There are 5 ways to turn a row about zero (a turn may also mirror it). The second row of each pair is the first, turned, with some noise. The first 35 pairs use one turn. New pairs use 2 turns, one after the other, and a turn may come again.
Some pairs, each with its turns in order after it:
[-29 -54  33  55 -23  80]
[  8  41  45 -36  84 -54]
vuk

[ 30   3  21 -49 -18 -25]
[ 32 -31  17 -43  20  15]
safug

[-18 -16 -26 -19  -7 -46]
[ 17 -12 -18 -32 -34  28]
vuk

[-41 -10 -28 -72 -18  -1]
[ 14  53 -54 -27 -35  13]
vuk

[-31 -14  56  42 -18  16]
[ 18  25  29 -49  33  44]
Moru

[-17 -24 -12   7  -6 -22]
[30 17 -8 18 -2 -5]
safug

[  7 -44 -20  -3  57  -3]
[ 13  10  -3 -11 -48 -56]
safug

[-15  21 -15 -17 -10  15]
[-30  21 -10   7   7 -10]
Moru

[ 13  16  23 -27  45  20]
[ -6  24  -7 -23 -35  45]
kegan

[-32  -7  22 -31  24 -16]
[18 13 52 -6 -7 -9]
safug

[-16 -14  -8 -26  -1  32]
[ -9  12 -41 -16   0  -3]
kegan

[ -1  19  -5  21 -62 -15]
[ 20 -26   7 -16 -27 -54]
vuk

[ 25  42 -11 -20 -18 -61]
[ 32  64   8 -36   6 -16]
Vur

[ -6 -53  -2 -16 -48 -12]
[12 -5 -7 40 22 53]
Moru

[  6 -14 -12  14 -23 -13]
[  2  -5   9  17 -12  28]
Moru

[ 5 39 17 11 -8 14]
[-28  17  30  -2 -18  -9]
Vur

[-25 -21  57  40  37 -12]
[48 -2 45  9 47 33]
vuk

[ 42  20 -13  12   7  13]
[-13  34  -2  26  -7 -25]
Vur

[-15 -46 -13  23 -25  -5]
[-16   0 -10  25  43 -34]
kegan

[-18 -13 -28  10 -10  28]
[-25   6 -25  -8  -8  23]
Moru

[-18 -12  10 -10  -2 -64]
[ 61 -12  24  21  -1  -1]
safug

[  3  15 -21  21  12  43]
[-47   3 -11  31  -2  -2]
Vur

[ -7 -24  24   6   2   3]
[ 15 -27   4   1 -14  10]
Vur

[  1  -2 -26  34   1  19]
[-16 -23 -10 -17  30 -12]
vuk

[ -7   2  25  21 -25 -10]
[12 12 33 -5 13 18]
Moru

[  9  50  23  -7 -33   6]
[ 39   1  16 -23 -35 -24]
kegan

[  3  -6 -53   2 -26  -5]
[  4 -40 -14 -13  37 -15]
kegan

[-71  -1  37 -25 -41 -24]
[34 42 54 16 35 39]
safug

[-15 -37  -2 -48  -9  -8]
[ 20  24 -45  10  26  14]
kegan

[-59  34  35  14  -1 -27]
[ 25 -10   2  55 -52  -9]
kegan

[ -6  20 -62  43  18 -32]
[  1 -22 -30  67   3 -41]
safug

[  4 -21 -59 -24  50  -2]
[ 13  14 -49  37  52  18]
Vur

[  7   3   5  29  -5 -39]
[ 17  22 -10 -21 -32   7]
Vur

[ -8   6   6 -36 -14 -14]
[ 14  21 -10   6 -35   2]
vuk

[-20  41 -28 -14  25   0]
[-43  -3  -3  -7  -8 -39]
Moru

New pairs. What belongs after each?
[-17  17  35  22 -11 -42]
[ 40  15  35 -12 -20  16]
kegan Moru

[ 10 -24  16 -12  28 -23]
[ 34 -33 -15   6  -3  15]
Moru Moru

[ 75  39  -9  33 -86   7]
[-65  32 -53 -57  58  29]
safug vuk

[  8  -9 -33  14  30 -24]
[-12  43  -9 -19  22   3]
vuk vuk

[-45 -31  22   7 -33 -51]
[-19  31  18  45 -41 -39]
safug Vur

[ -6  44 -23  31  61 -15]
[ 68  25  26 -12  34  17]
Moru safug

[12 40 -8 57 -1 14]
[ 45  -9 -35  -9  -1 -44]
Vur vuk

[ 19 -10 -13   1  17 -20]
[15 -7  2 11  0 28]
Moru Moru

[ 55  23 -13  58 -21 -26]
[-40  -4  -7 -75  29  -5]
safug vuk

[ 16 -24  23  50 -19  55]
[ 25 -27  64   7 -36   2]
vuk safug

[-12 -15  37  17  39 -30]
[-25  -2  24   7 -36 -42]
kegan kegan

[  6  49  45 -19  -6  33]
[ -6  10 -31 -32  60   8]
safug Moru

[ 28 -51 -24  15 -11  50]
[  8  -1  46 -14  37  57]
vuk Vur

[ 11  10  -1  17 -10 -55]
[  0  46  21  16   1 -26]
Moru kegan

[ 31 -10 -20 -18  10 -12]
[  4  -9  13  -2 -40 -16]
Vur Moru

[  9  10 -29 -40 -52 -30]
[41 -6 -1 -7  1 66]
Vur kegan

[-38  24  40  -3   9   1]
[ 32  -1   9  -9 -49 -14]
vuk Moru

[ 17 -36 -75  24  -3 -22]
[-55  22 -29  39   4  50]
kegan kegan

[ 29  21  19  13 -20  20]
[ 19 -20  26 -17  17  22]
kegan safug

[-20 -33  10   2 -38  18]
[ 44  28  -2 -23  -4 -15]
Vur safug

[-25 -39  21 -39  41  14]
[-54  29  34  32  12  -1]
vuk Vur

[-49 -10 -20  32 -11  14]
[-29  10 -12  11 -21  50]
vuk vuk

[  1 -24  24  26 -44 -30]
[ -1   1  57  23 -12  27]
kegan kegan

[ -9 -35   0  -6 -54  -7]
[-51  14 -11   5 -32   3]
Moru safug

[-10 -30 -21  -2  16 -42]
[ 14  46 -13 -10 -29   4]
Moru safug

[  1  26 -10   3 -22  14]
[ 20  -5 -11  23 -17   8]
Vur kegan

[-24 -38 -21 -45  38  44]
[-17 -62 -55 -17  -5  -4]
kegan kegan

[ 32  11  -7  15  19 -23]
[-29  22 -14  18  12 -22]
vuk kegan

[-18 -17 -29  13  17 -14]
[ 12 -25 -15  28  -4   8]
safug safug

[ 24 -14 -44  48  40  28]
[-19  29 -26  64  11  31]
Moru Moru

[-17  -2 -62 -24   6 -42]
[-28  -5 -13  59  18 -40]
Moru kegan

[ 35 -10  -1   0   4   5]
[  4 -18  27   6  15  -3]
Vur kegan

[ 24 -14 -49  15 -19 -19]
[-37 -14   2  37 -32 -15]
Vur Moru

[  7 -29  -9 -18 -24 -26]
[ 17   0 -10 -31 -27  26]
Moru Moru

[ -5  16  15  16   2 -11]
[-16  11   6   3   2 -18]
safug kegan

[ -2 -23 -16  17   0  40]
[  5  -4  42   5   3 -28]
vuk safug

[  4 -32  -3  28  -3 -51]
[ -5 -10  41 -36  34 -16]
safug kegan

[ 26 -19 -25 -26   7  -2]
[ 33 -18   1 -11  11 -27]
safug safug

[-36 -61  -4  15 -22  25]
[ 26 -46  21 -37 -37  -4]
safug kegan

[ 13 -26 -27  20 -53  50]
[ 32  -7 -44 -49  16  34]
Vur Vur

[  3  -6  23 -46 -26  12]
[-18  39  -7  34  -3  17]
safug vuk

[ 23  -7  29 -12 -52  31]
[ 58  -7   5 -33 -16  14]
Vur Vur

[-21  -2 -16   6   5  54]
[ 41 -12 -43  10   3  -3]
safug vuk

[ 40 -10 -23   5  11  -6]
[-11  26 -26   6 -22  18]
kegan kegan

[-14 -71   1 -26   4  25]
[ -9  30  22  44   0 -57]
safug Moru

[ 23  10  21 -74  18 -48]
[ 80 -23  25  32  -1 -25]
safug Vur

[ 31 -14  -6 -77 -49  18]
[-48  51  56  37  11   1]
vuk Moru

[ 42  -8 -16  39  23 -15]
[ 11 -60   0   6   0  26]
vuk Vur

[ 68  99  40 -26  30 -54]
[ 94  54  28 -52 -77   2]
Moru Vur

[ -4  54 -27  11   4  16]
[ 40  -2 -41  21  18  -8]
Vur vuk

[-33  -6 -17  27 -26  22]
[ -3 -39  -3  27   5 -35]
vuk Moru

[-10  25  22   6  -3  29]
[  6   7   0 -38   3 -17]
kegan Vur

[ 29  20  27 -38  24  -1]
[-11  37  22 -30 -21  23]
vuk Moru

[  9  -5  12  -8 -10  -6]
[-14  15   3   2  -4   0]
safug vuk

[ 24  24  12  11 -18   6]
[-13 -30 -17  15  16   4]
safug Vur

[ 37  29 -26  27 -19   9]
[-3 49 32 22 -7 11]
Moru Moru

[ 24 -24 -33 -34 -40  28]
[-32  22  -1 -15 -63  21]
Moru Moru

